The same things were measured in two ways. Each way mixes the same 11 hidden numbers, adds some noise and spreads widely along 7 directions of its own, which tell nothing about the thing.
In the rows, zero is written as 128.
Some things both ways: the first way, then the second way.
[125 145 152 135 121  95 163 132 123 143 138 149 125 140 136 141 103 146
 115 155 127  98 136 151 149 133  95 109 113]
[ 73 153 100 151  81 145  56 123 114 121  87 132 153 116 127 140 101 135
  75 136 117 108 169  93 161 117 148 141]

[101 125 143 111 135 147 124 152 104 129 109 110 137 148 149 101 146 174
 146 124 166 152 147 138  91 138 159 131  90]
[138 148 109 117  83 152 106  97  90 131 142 140 176  98 111 151 128 130
 100 131 102 117 131 121 153 114 118 108]

[165 115 157 191 109 109 110 163 110 125 171 148 116 150 143 140 109 138
 119 119 149 108 146 138 138  92 115 138 142]
[156 108 122  65 142  86 154 133 170 111 186 152 144 148 109 141 104 162
 147  97 119 146 127 136 108 124 112 141]

[115 116 123 106 124 123 115 142 127 121 127 141 121 123 133 119 132 102
 134 120 122 135 116 108 133 131 151 118 139]
[132  81 136 156 143 136 162 175 157 128 101 103 118 159  88 134 145 110
 129 103 107 105 151 126 115 163 104 141]

[139 114 113 150 119 113 112 143 106 131 167 107 120 120 148 144 188 130
 133 130 141 159 118 105  94 132 166 119 166]
[126 109 140 113 124 152  75 104 172 114 132 168 150 117 138 159  74 134
 114 142 159 132 147 115 135 124 191 145]

[ 93 122  84 133 189 135  98 116 159 144 125 113 119 110 100 142 127 121
 149 107 129 145 119  72 117 103 155 155 174]
[132 113 140 119 132 130  94 114 137  87 162 161 151 107 106 171  89 129
 144 121 155 155  99 108 156  84 180  86]

[141 151 151 146 116 136 130 151 129 118 117 132 150 148 115 119 105 107
 112 103 130 132 126 127 134 119 137  98 101]
[180 147 103 126 111 158 143 126 151 184 137 134 160 155 169 111 127 134
 127 125 113 118 158 141 111 160  84 154]

[122 112 170 135 101 115 153  98 132 130 126 116 137 137 118 105 141 143
 112 150 124 133 152 145 100 142 143 123 134]
[176 163 128 144 109 169  79 139 169 165 155 140 142 118 181 147 100 135
 123 138 125  81 148 122 134 147 118 159]

[147 134 131 128 140 142 102 133 113 105 150 163 102 149 154 126 120 123
 113 133 149  90 113 181 142 121  96 131 140]
[128 124 120 121 145 100 120 137 117 134 148 129 123 125 124 150 125 124
 138 110 111 136 113 136 146 105 117 126]

[121 106 137 126  94  98 162  72 160 139 139 142 117  77 121 116 151 138
 132 159  92 110 149 140 158 142  71 156 119]
[ 97 135 141 156  85 179  70 111 144 139 118 128 138  98 101 144 121 121
 157 155 161 130 144 111 136 122 176 111]

[ 68 119 161 105 142 146 116 136 128 154 130 129 123 137 141 106 121 137
 124 118 142 112 120 131 143 144 142 128 106]
[ 77 144 124 160 118 129  58 140 138 126  77 116 117 131 126 141 113 129
 105 122 118 104 154  97 157 129 159 144]

[106 126 136 105 157 133 124  84 182 135 123 142 152 117  82 111 109 109
 108 131  93 121 131 137 144 119 117 115 138]
[199  71 173 144 121 164 182 117 165 135 212 142 161 113  63 173 138  86
 140 142 142 134 119 159 107 152 108  95]

[130 134 135 126 111 111 136 139 116 129 139 125 118 128 145 138 131 125
 110 140 135 119 127 136 137 133 125 116 115]
[168 117 169 134 147 144  93 111 166 132 178 156 137 116 117 180  85 122
 147 136 164 135 111 146 140  93 154 108]

[135 124 180 142  90 145 139 132 122 119 126 141 164 136 124 116 134 122
 115 122 118 152 140 125 105 133 154 109 115]
[133 193 122 165  97 184  80 101 119 204 110 124 150 129 184 100 130 131
 133 190 152 135 154 152 145 132 126 105]

[160 114 151 129 151 109 125 130 154 114 135 120 146 157 105 113 114 115
  73 126  98 118 148 142 126 101 124 102 121]
[143 114 123 100 119 165 175 152 191 128 111 150 160 178 140 112  74 171
 122 111 153 155 183 148  68 147 152 198]

[ 56  93 159  91 129 168 126 100 147 147 106  91 147 139 134  98 178 122
 127 128 139 134 121 136 116 157 171 116 118]
[168 154 135 126 131 149  67  83 131 168 136 133 133 117 154 144 105 128
 132 164 141 131 103 137 178 120 179  83]

[104 144 140 138 135 142 139 138 139 144 120 132 139 141 126 142 126 121
 128 132 146 121 118 129 140 128 127 110 126]
[118  93 118 107 104 129 143  70  75 120 134 133 171 109  71 129 146 112
 125 177 135 187 100 145 159  97 168   4]

[105 132 138 122 136 137 134 162 151 137 119 146 137 127 113 143 102  99
 125 124 142 135 124  94 147 117 132 131 120]
[ 88  88 120 137 117 137 127 116  75  96  76 117 154 122  72 133 155 113
 123 130 110 143 123 102 164 114 147  55]

[ 96 119 150  86 123 173  96  95 128 117 129 126 123 115 138  97 136 116
 102 126 131 121 116 161 130 148 142 142 112]
[124 100 160 161 132 147 115 133 172 115 140 139 136 132  98 166 116 109
 137 114 145 132 130 116 114 124 154 117]

[149 152 122 133 140 111 135 180 117 119 116 153 124 160 138 146  90 118
 126 122 143 110 125 124 145 104 119 100 113]
[ 86 105  91  87 137  95 165 151  99  75  96 131 144 157  80 125 103 164
 106  87 122 176 131 133 129  79 138 106]

[142 141 109 102 154 135 106 159 132  99 129 131 148 148 110 121 127  98
 121 106 150 153 117 131 110 118 148  96 120]
[144 133 152  98 161 150 142 137 143 108 133 160 136 133 142 149  91 157
 134  99 159 159 129 165 104  99 157 155]

[115 126 138 112  83 139 131 128  74 121 123 103 124 125 171 120 181 157
 144 138 160 156 127 134  81 162 179 122 109]
[167 158 130 145 142 122 116 127 129 162 144 122 128 136 149 138 129 124
 139 118 120 120 118 151 132 107  94  89]

[128 127 144  83 125 134 141 118 130 129 134 132 148 141 113 126 156 118
 117 134 148 129 119 135 102 135 144  91 109]
[131 116 162 120 163 126 149 126 115 101 114 128 119 128 103 140 116 133
 161 118 160 163 116 164 121  93 170  81]

[121 106 139 124 130 120 136 118 123 125 136 123 114 122 153 119 149 154
 117 150 121 126 145 143 116 139 116 153 125]
[181 158  87 116 110 157 117 111 141 202 137 141 166 159 189  98 124 140
 127 144 112 116 164 136 144 169  74 166]

[105 156  94 118 127 101 143 171 103 163 120 115 102 137 149 159 134 140
 165 122 187 106 109  97 150 123 135 102  96]
[141 202 128 168 124 167 120 120 157 176  81 100 105 166 149  77 115 144
 167 125 180 155 160 157 116 156 155 128]

[117 143 140 127 151 156  99 157 133 117 119 140 139 153 117 115  93 102
 117  96 143 132 116 128 132 115 149 113 122]
[ 83 131 143 149 115 160  93 141 148 100 111 145 141 117 118 154  95 138
 114 127 159 145 142 114 126 107 189 137]

[132 112 145 140 104 133 122 154 117 129 153 145 112 130 158 144 149 128
 126 145 160 119 129 139 137 123 118 142 132]
[123 161 106 138 116 162 110 114 150 163  89 127 136 159 147  86 131 141
 130 135 146 145 166 125 137 177 136 150]

[130 105 148 161 117 103 136 149 141 141 144 119 142 131 117 143 132 136
 125 137 131 149 156  98 116 106 150 129 145]
[130 143 123  90 167  82 119 152 129  92 136 136 117 135 120 154  99 164
 127  73 118 133 106 136 130  75 127 111]

[152 109 169 198  96 126 122 136 130 127 137 131 171 131 100 100 148 126
 146  81  92 174 147  82  93 111 175 106 150]
[127 164  94  78 124 102  76 147 145 143 153 143 127 116 176 144  87 170
 121 115 114 113 128 132 130  89 128 152]

[124 145 117 139  91 102 156 152 107 142 127 104 138 110 143 157 163 114
 139 122 126 155 112  80 124 145 158  93 110]
[154 118 137 126 151 130  94 112 153 133 131 150 134 138 136 156  87 126
 132 120 150 139 123 137 139  95 149 102]

[147 122 143 136 138 109 135 129 142 126 151 156 131 145 114 142 119 116
 109 143 123 113 130 136 128 110 114 110 155]
[115 134  88 129 101 151 148 145 138 148  71 122 152 169 151  78 129 142
  98 128 109 121 196 119 120 190 107 174]

[170 125 103 142  77 103 146 106 128  90 119 155 132 108 129 133 146 101
 157 135 113 130 132 142 138 124 100 119 140]
[126 174  97 123 151  98 109 182 124 129 123 115 100 134 149 147 122 152
 135  45  92 111 111 123 130  91  94 159]

Other things, the second way, with their names:
j364: [186  93 123 129 112 134 152 122 141 158 140 112 151 137 113 123 160 107
 156 140  87  97 131 113 135 180  97  81]
j692: [181 109 153 111 162 135 138 148 161 134 186 138 124 130 112 158 114 135
 160 126 151 133 103 158 132 115 115 106]
j667: [118 217 137 162 139 157  92 159 184 138 108 135 101 148 185 101  85 162
 161 105 193 152 159 135 107 138 170 178]
j678: [140 100 132 125 105 162 166 114 161 131 126 136 160 144  99 112 127 127
 129 146 154 157 155 145  93 152 146  91]
j466: [140  97 100 100 126 121 109 135  89 117 133 146 156 108 125 170 107 126
 109 111  92 104 123 123 159  81 103 125]
j875: [174 144 120 130 114 140 116 130 132 166 140 111 136 129 130 140 130 132
 137 129 102 100 125 135 138 128 105 108]
j332: [146 143 133 121 135 174 135 127 158 153 138 148 137 132 147 121 121 135
 136 128 165 155 146 161 102 143 133 151]
j313: [ 86 152  87 124 123 105  60 136 115 122  92 141 137 129 171 141 122 142
 108  93  85 110 133  76 160 111 131 149]
j60: [ 63  98 145 143 137  95 140 142  93 121 127 112 127 116  99 153 152 113
 145 146 115 177  93 144 123  69 164  56]
j495: [126 159 134 130 137 132  67 128 152 130 132 146 129 122 158 147  87 142
 116 134 151 121 136 129 145 106 150 131]
j361: [158 128 147 107 144 132 128 150 214  95 194 166 134 131 120 159  81 147
 118  95 163 139 131 127  98 139 151 156]
j789: [133 155 127 149 123 166 118 137 177 154 121 154 155 164 180 117  93 144
 123 127 156 144 173 135 105 142 132 179]
j77: [109 146 132 122 122 151 114 125 121 131  87 127 147 142 140 107 118 160
 133 153 143 145 149 134 136 124 159 106]
j279: [181 124  96 111  94 151 127  86 128 166 158 150 185 134 141 121 126 122
 127 153 115 131 141 123 150 149  98 103]
j33: [211 174 145 201  86 217  87 107 164 240 158 122 154 126 191 127 146  91
 163 175 124  80 157 127 149 202  94 175]
j639: [113 160 117 108 146  94  93 132 107 133 120 116 102 115 129 143 110 147
 140 111 129 145  98 154 141  61 155  80]
j254: [168  94 121  90 147 100 134 109 143 125 176 155 144 131 116 159 113 123
 138 104 115 147  99 131 138 115 128 107]
j741: [103 106 118 136 124 128 117 143 104 116 109 124 138 117 108 153 141 117
 110 114  97 120 120 115 146 111 130 107]
j714: [156 130 133 141  92 169 116 105 154 167 138 128 157 123 121 134 134 117
 111 157 122 103 158 136 118 165 115 117]
j178: [169 122 135 141 122 152 138 111 137 172 158 126 138 131 119 130 124 108
 155 155 147 146 130 160 137 141 127 112]
j352: [152 124 123 153 126 152 115 163 163 140 137 136 141 142 146 142 103 123
 128 114 136 103 159 126 118 127  89 149]
j103: [176  82 154 154  95 168 171 115  88 142 173 112 175  96  66 158 185  84
 141 171  91 113 101 133 150 148 101  36]
j344: [177 101  94  99 102 134 142 108 116 140 123 138 184 138 135 127 148 123
 112 110  62  87 153 100 139 168  68 128]
j774: [133 168 180 217 148 157  81 162 157 163 141 110  93 114 142 171 135  91
 156 111 144 103 120 139 133 124 128 155]
j411: [155 106  95 123  79 147 116  86  89 144 128 134 191 121 107 142 134 112
 103 141  79 109 139 100 176 135 106 104]
j488: [181 135 178 179 135 170 149 146 185 164 188 123 116 125 108 158 130  96
 159 121 160 128 128 168  98 154 118 148]
j274: [160 152  65  97  91 141 105  82 117 180 115 150 191 158 179  97 131 146
 108 137  86 119 166 104 161 161  77 145]
j952: [143 240  77  98 151 122  73 136 134 168  93 137 111 160 226  77  89 191
 127 101 146 131 156 147 148 122 106 171]
j508: [203 177 133 139 134 154 122 116 159 194 161 116 119 141 141 121 118 134
 164 130 153 128 124 172 131 140 108 119]
j319: [126  98 152 156 141 121 143 157 131 117 138 114 120 116  90 165 150 100
 150 104 114 124 110 131 112 107 123  84]
j817: [156  67  90  80  93 141 158 130 130 137 108 133 182 149 116 120 121 143
  94 144  77  91 175 119 125 162  92 135]
j290: [117  88 156 111 150 132 163 173 209  97 147 140 114 149  83 147 107 146
 152  82 156 142 152 136  72 150 145 192]
j577: [ 76  97 133 128  96 147 107 120 143  96 122 140 152 116  81 139  98 136
 129 163 168 167 143 112 132 108 202  87]
j119: [137 169 141 151 119 158 123  98 126 166 133 137 154 138 160 106 125 130
 165 166 167 174 138 154 128 122 148  95]
j175: [129 175  98 113 123 138  57 133 136 153 117 148 138 129 196 134  96 155
 111 116 108  98 151 106 162 135 129 204]
j808: [146 119 127 121 137 114 157 157 137 135 131 110 125 142 111 138 143 134
 140  94  98 117 127 139 107 130 101 117]
j358: [126 136 143 135 125 161 110 121 163 159 123 135 138 141 141 129 113 140
 130 153 155 148 142 150 114 131 163 125]
j298: [116 101 159 166 115 171 116 128 145 151 111 114 127 123  96 145 130 106
 145 160 152 129 148 146 123 135 157 117]
j987: [ 90  78 118 132 128 109 125 159 181  94  82 124 133 167  84 153 108 135
 110  64  98 114 159  82 105 133 140 162]
j269: [103 153 154 145 136 148 108 140 147 108 148 140 120 114 100 160 108 137
 131 111 171 161 120 147 120  94 165 127]
j303: [168 112 139  84 166 112 109 137 184 125 189 169 134 139 143 164  77 153
 144 112 152 139 118 144 125  99 126 147]
j73: [143 100  97  90 110 125 123  98 120 140 134 147 168 131 121 134 112 131
 106 137 107 136 140 132 142 123 125 116]
j5: [134 133  92  74 104 121  85  97 151 139 137 165 180 145 152 145  84 171
 102 113 106 130 152 109 133 106 129 158]
j409: [138 134 126 170 118 153  82 120 118 140  92 112 136 134 113 145 126 113
 118 121 108  98 134  96 182 139 130 117]
j534: [133 132  86 116 110 137  91 119  88 153  96 118 142 122 119 148 112 132
  77 124  97 100 138 142 161  91 103 111]
j26: [150 188 137 156 153 126 103 166 157 168 150 111  91 136 160 141 114 138
 160 102 144 123 113 160 116  94 112 126]
j12: [174 100 150 151 138 154 160 160 167 131 129 123 134 148 109 147 135 112
 131  95 115  96 148 134 101 162  93 141]
j768: [132 191 118 154 119 136  95 143 129 171 107 108 123 145 169 105 114 148
 153 137 137 120 152 141 138 119 118 126]
j919: [117 118 141 133 122 133 126 169 123 112 124 115 130 111 110 164 144 133
 128  99  81  90 126 112 122 127 126 149]

Some of these things the first way, each followed by its name:
[144 134 178 140 141 108 138 130 142 139 149 160 103 161 116 130  64 141
  73 158 141  66 149 169 154 100  85 135 126]
j768
[123  96 152 164 109 112 133 124 165 130 142 116 165 113 111 130 147 101
 115 126  85 158 146 106 136 121 141 115 150]
j358
[131 115  75 117 123 117 108 118  98 113 135 116 111 109 163 130 193 145
 172 133 139 153 118 126  98 140 153 125 156]
j488
[119 121 131 131 111 131 112 162 113 113 113 137 122 132 136 111 122 111
 150 108 143 153 127 101 117 127 168 131 137]
j692
[ 86 131 143 146 137 149 119 138 137 137 128 123 133 121 129 124 114 119
 132 103 139 136 123 115 140 135 129 149 116]
j313
[132 121 153 118 149 141 129 116 139 137 135 144 122 148 130 118 137 136
  99 141 123  94 126 153 131 120 110 118 128]
j178
[135 156 180 114 104 100 185 103 129 138 124 151 111 129 125 117  91 147
  73 176 112  87 145 168 143 151  82 124  92]
j352
[ 92 107 102  83 125 120 127  95 116 123 128  97 118  97 139 113 178 148
 152 138 142 159 133 123  88 160 154 149 121]
j344
[110 119 173 154 148 118 112 135 171 156 159 131 127 133 100 117  91 134
  78 146 123 115 153 144 156 107 117 136 145]
j714
[133 118 102 120  97 125 122 126  91 100 135 123 119 105 170 138 163 130
 155 125 139 144 124 129 114 144 132 145 117]
j274
[ 97 137 141 144 121 114 148 137 138 160 125 103 140 120 117 130 137 139
 130 128 132 147 134  98 125 137 151 113 117]
j678
[111 116 172 142 116 143 123 100 145 137 137 132 144 138 109 113 129 131
 115 135 134 123 139 149 118 126 144 122 148]
j361
[ 82 166 115 119 190 142  98 179 141 143 128 128  97 140 132 110  83 135
 114 120 177 117 115 149 162 132 107 143 106]
j332
[ 77  98 129 100 133 117 134 102 127 138 120  92 110 117 151  99 162 169
 137 153 138 132 148 146 112 157 135 155 117]
j808
[108  90 169 155 135 124 116 161 132 155 155 115 121 128 141 103 148 166
 119 119 129 143 156 106 120 120 138 157 115]
j290
[ 86 160  99  99 145 121 138 113 118 133 107 122  97 120 146 126 108 139
 142 134 154  98 113 152 153 151 101 138 100]
j279
[ 76  90  99  72 165 134 110  98 173 139 111 124 134 100 104 128 138  99
 143 123 103 138 122  81 136 117 156 140 149]
j409
[138  92 136 115 122 139  96 121 136 117 148 138 138 110 126 105 170 112
 122 115  94 156 126 108 108 124 161 122 151]
j298
[162 142 141 122 117  97 173 122 137 114 124 152 136 131 117 125 125 121
 104 150  97 121 137 141 127 135  93 102 113]
j466
[174 146  91 164  94 126  96 184  83  93 148 155 127 130 154 164 140  89
 165  95 157 156 100 100 120 109 158 102 156]
j774
[124 115 160 129 123 145 120 106 131 128 132 146 136 134 121 110 133 124
 120 118 113 119 126 130 119 124 140 124 138]
j577
[135  97 165 133 119 134 115 100 149 119 147 143 138 116 116 104 131 116
  96 127  88 129 141 133 125 123 128 140 142]
j303
[133 156 127 150 101 119 135 146 117 123 129 135 126 125 130 137 119 110
 133 120 144 133 117 124 138 133 130 111 124]
j319
[116 144 114 149 122  92 141 137 118 137 127 120  88 125 153 131 112 151
 132 154 148 106 137 149 154 136 101 143 129]
j26
